The rows of a group lie close to one hidden flat surface of 9 dimensions, which may be shifted away from zero. Surfaces can cross.
In the rows, 128 means zero.
Some rows, each with its group after it:
[110 125 110 133 109 140 165 103 146 132 126 134 159 156 133 106]
U
[119 132 113 124  68 121 121 110 143 103  97  90 151 160 129 152]
E
[142 146 112  60 157 183 166 108 122 112 172 144  72 181 154 157]
F
[ 60 173 110 110 147 163 144 122  76 119 126 172 122 191 125 121]
F
[158  91 109 146 135 101 139  95 126  74 114 142 145  96 151 132]
U
[156 138 100 136 158 144 146 137 102 103 132 111 165 144 134 110]
U
[142 139 103 139 103 104 131 113 139 122 101 124 153 160 140 140]
A
[106  95  81 118  94 196 136 158 150 179 163 143 127 123 207 129]
E
[135 159 108 141 133 150 115 132 134 165  78 141 141 149  92 133]
A
[164 182 162 164 185 172  93  36 129 129  59  54 148 152 138 138]
F
[140 151 150 136 185 113 154  70 110 125 119 143 111 129  71  77]
F
[132 123 140 119 104 116 187 117 114 132 150 106 111 135  98  87]
U
[143 113 160 146 140 187 109  66 187 139 112  63 163  95  87  91]
A
[114 121 125 118 143 146 147  59 132  94 140 152 119 156  97  80]
F
[177 125 127 132 131 105 147 128 106 134 128 120  92 113 117 119]
U
[ 86 131 113 136  79 132 109 157 128 142 102 124 156 131 186 178]
E
[141 138 141 134 117 146 109 130 108 135 109 131  78 149 133 160]
E
[125 134 133 153  94 174  60 174 122 140  78 109 117 139 158 199]
F
[121 105 140 120  75 136 143 131 139  93 158  85 137 157 118 111]
E
[109 142 156 113 149 153 149 180  79 151 127  86 122  61 165 174]
A
[123 138 149 149 147 118 107 113  90 130 147 122 103 138 226 145]
F
[137 115 128 137 130 138 103 122 118 125 145  97 133 116 192 133]
E
[ 93 119 131 109  87 131 141 130 164 190 130 153 100 115 121 129]
U
[130 111 131 124 120 146 139 101 151 125 119  85 162  83 191 160]
A
[102 126 126 141  83 188  93 130 128 106 119  92 143 183 169 157]
F
[136 122 123 140 162 169 187  90 134 100 101 188 126 137  67 117]
E
[100 134 152 135 151 146 127 165  93  93 122 124 148 112 101 140]
U
[135 157 118 118 154 147 146 118 108 169 148 103 126 140 153  99]
U
[173 118 146 131 131  98 160 107 167  77 100 125 156 128  51 138]
U
[100 131  95 116 125 118 173  83 119 161 157 114 150 117 163  54]
A
[145 147 120  90 136 180 144 112 162 134  99 118 121 143  87 163]
F
[109  92  85 138  87 204 139 158 158 136  90 152 164 107 141 167]
A
[155 129 121 177 102 107 103 149  70 130 102 107 107 138 156 126]
A
[ 94 130 193 120 105 119 153 177  73 140 143 112  61  99  70 123]
U
[166 121 113 150 104 170 122 103 142 102  74 128 122 161 112 163]
E
[133 122 106 150 109 120 113 150  96 136 106 143 116 125 171 151]
A
[130 131 144 164 104 153 126 124 121  87  82 120 137 172 126 171]
E
[166 154 151 164 103 110 145  72 130 178  78 123  79 165 129 132]
U
[138 143 104 112 163 112 111 116 111 154 110 141 109  83 141 130]
E
[122 145 144 163 119 131  84 169 110 173  88 115 122 112 128 148]
F
[116 120 138 144 122 132 123 127 127 120 110 153 125 127  90 120]
A
[128 127 121 128 111 144 115 133 162 146 123 134 130 147  76 109]
A
[119 156 107 104  92 120 141  68 132 119 106 102 124 183 147 134]
E
[ 85 114 126 136 120 114 124  86 137  85  94 184 134 126 111 141]
F

New rows. What belongs after each?
[113 121 107 134  76 122 170  91 186 158  99 168 146 162 108 123]
U
[115 132 151 167 115 132  96 164  83 141 135 119 107 152 137 116]
F
[ 89 154 130 142 109 154 136 187  77 179 113 149  95 151 113 131]
U
[146 128 192 159 137  87 162 119  95  92 171  97 114 154 176 128]
F
[169 116 144 144 110 150  82 172 135 149 108 108  91 115 135 180]
F
[122 123 125 121 104 129 126 138 167 147  81 140 142  95  97 170]
F
[106 135 182 185  80 140 131  94  85 143  90 102  81 157 149 131]
U
[117 148 152 130 140  67 107 158 102 108 106 192  86 146  98 173]
A
[ 51 161 145 107 148 161 186 117  89 143 171  99 155 141 132  76]
U
[101 138 174 128 126  71 159 154  78  88 136 130 112 126  96 136]
A
[122 126 132 121 120 172 145  79 151  83 120 112 142 174  94 119]
F
[158 136  95 108 187 129 129  98 153 134 136 126 160 104 159 124]
U
[ 71 153 180 139 125 194 116 176 116 123 124  84 161 160  82 139]
U
[187  74 161 133 158 136 104  98 140  96 181  98  84  80 125  91]
E
[164 122 135 146 135 152  85 126 103 117 143  82 105 137 183 134]
E
[151 139 130 146 108 134 131 146 103 145 116  64 139 128 148 125]
A
[124 117 126 120 125 140 130 133 120 133 151 146  97 139 125 111]
F
[ 66 151 128 104  91 125 194 151 150 133 104 132 186 142  92 155]
F
[110 137 137 139 128 119 127 123 121 149 118 133 125 120 124 115]
F
[161 156  84  93 162 121 134 106  98 139 147  96 123 126 114  70]
E
[ 98 100 141  85  99 148 142 156 165 157 184 103 121  93 115 105]
U
[157 114 120 116  93 122 114  85 162 118  89 124  99 125  98 148]
E
[132 131 110 146 180 141 139 117  79  71 130 120 175 118 160 119]
U
[107 125 123 126 110 123 121 183 117 169 123 159 104 109 100 126]
F
[147 175 157 143 199 116 132  79  94 151 107 125 107 126 125 115]
F
[119 121 158 105 125 123 128 118 160 157 141 117 104  88 115 135]
U
[137 136  86 131 149 129 157 124 120 120 124 147 165 141 137 112]
U
[173  70 163 169 147 186 140 112 137  58 165 106 135 130 119  99]
E
[144 163 145 131 173 125 116 129  92 158 124 130  84 126 178 160]
F
[ 71 133 139 135 104 116 150  94 128 105 134 111 180 151 218 152]
F
[164  92 149 136 129 109 114 110 155  80 102 124 128  79  62 129]
E
[135 157 191  98 126  95 142 170 123 116 150  64 124 135  74 147]
A
[130 107 157 150 151 146 141 124 118  93 142 132 128 116 123 123]
E
[128 129 156 147  67 126 149 106 148 179 102 121  82 155 110 125]
U
[ 70 147 162 163  93 152 127 102 118 168  91 135 107 154 147 140]
U
[ 41 119 194 129  72 144 158  50 194 141 117 110 148 140 111 123]
U
[ 82 139 118 122 139 171 212 148  98 118 153 160 155 172  97  91]
E
[124 147 154 143 128 140 133 125 112 115 124  98 132 162 147 146]
F
[123 142 122 116 139 125 141 156 116 163 123 149 111 120 109 130]
U
[115 106 136 112 124 152 152 109 135 133 173 137  99 131 150 108]
E
[129 119 130 145 122 118 123  76 153 117 115 125 144 130 118 103]
A
[125 105 143 171 123 113  87  71 143 108 105 125 136 108 166 127]
F
[140 101 140 139  98 117 128 134 119 103 131  85 136  97 188 159]
A
[138 111 103  92  79 124 141 112 155 117 153  86 134 138 110  95]
E
[ 97 157 140 122 124 117 161 182 111 159 102 152 131 125  59 137]
F
[123 131 102 149 116 133 131 105 118 165 106 153 117 139 179 126]
U
[139 136 150 167 114  78 110  92 140  79  86 153 133 180  50 117]
A
[133 148 102 164 150 132  98  73 139 147  62 172 138 144 107 116]
A
[117  98 134 128 104  65 108  95 150  88 150 183 101 144 127 115]
A
[106 155 131 118 132 108 167 144 103 117 102 134 149 121 133 164]
A
[112 121 160 145 157 138 111 132 110 147 117 175  80  90 167 168]
E
[117 114 163 169 114 120 114  99 110  79 132 110 131 160 176 140]
F
[121 135  86  80  98 141 159 135 128 159 162 119 110 151 110  89]
E
[199 126 127 115 159 136 104 116 104 117 157  87  75 126  98  84]
E
[144 133 102 123 146 100 186  86 121 118 130 144 142 127 127  94]
U
[ 91  77 158 137  73 146 127 155 132  93 140 118 126 102 114 135]
U
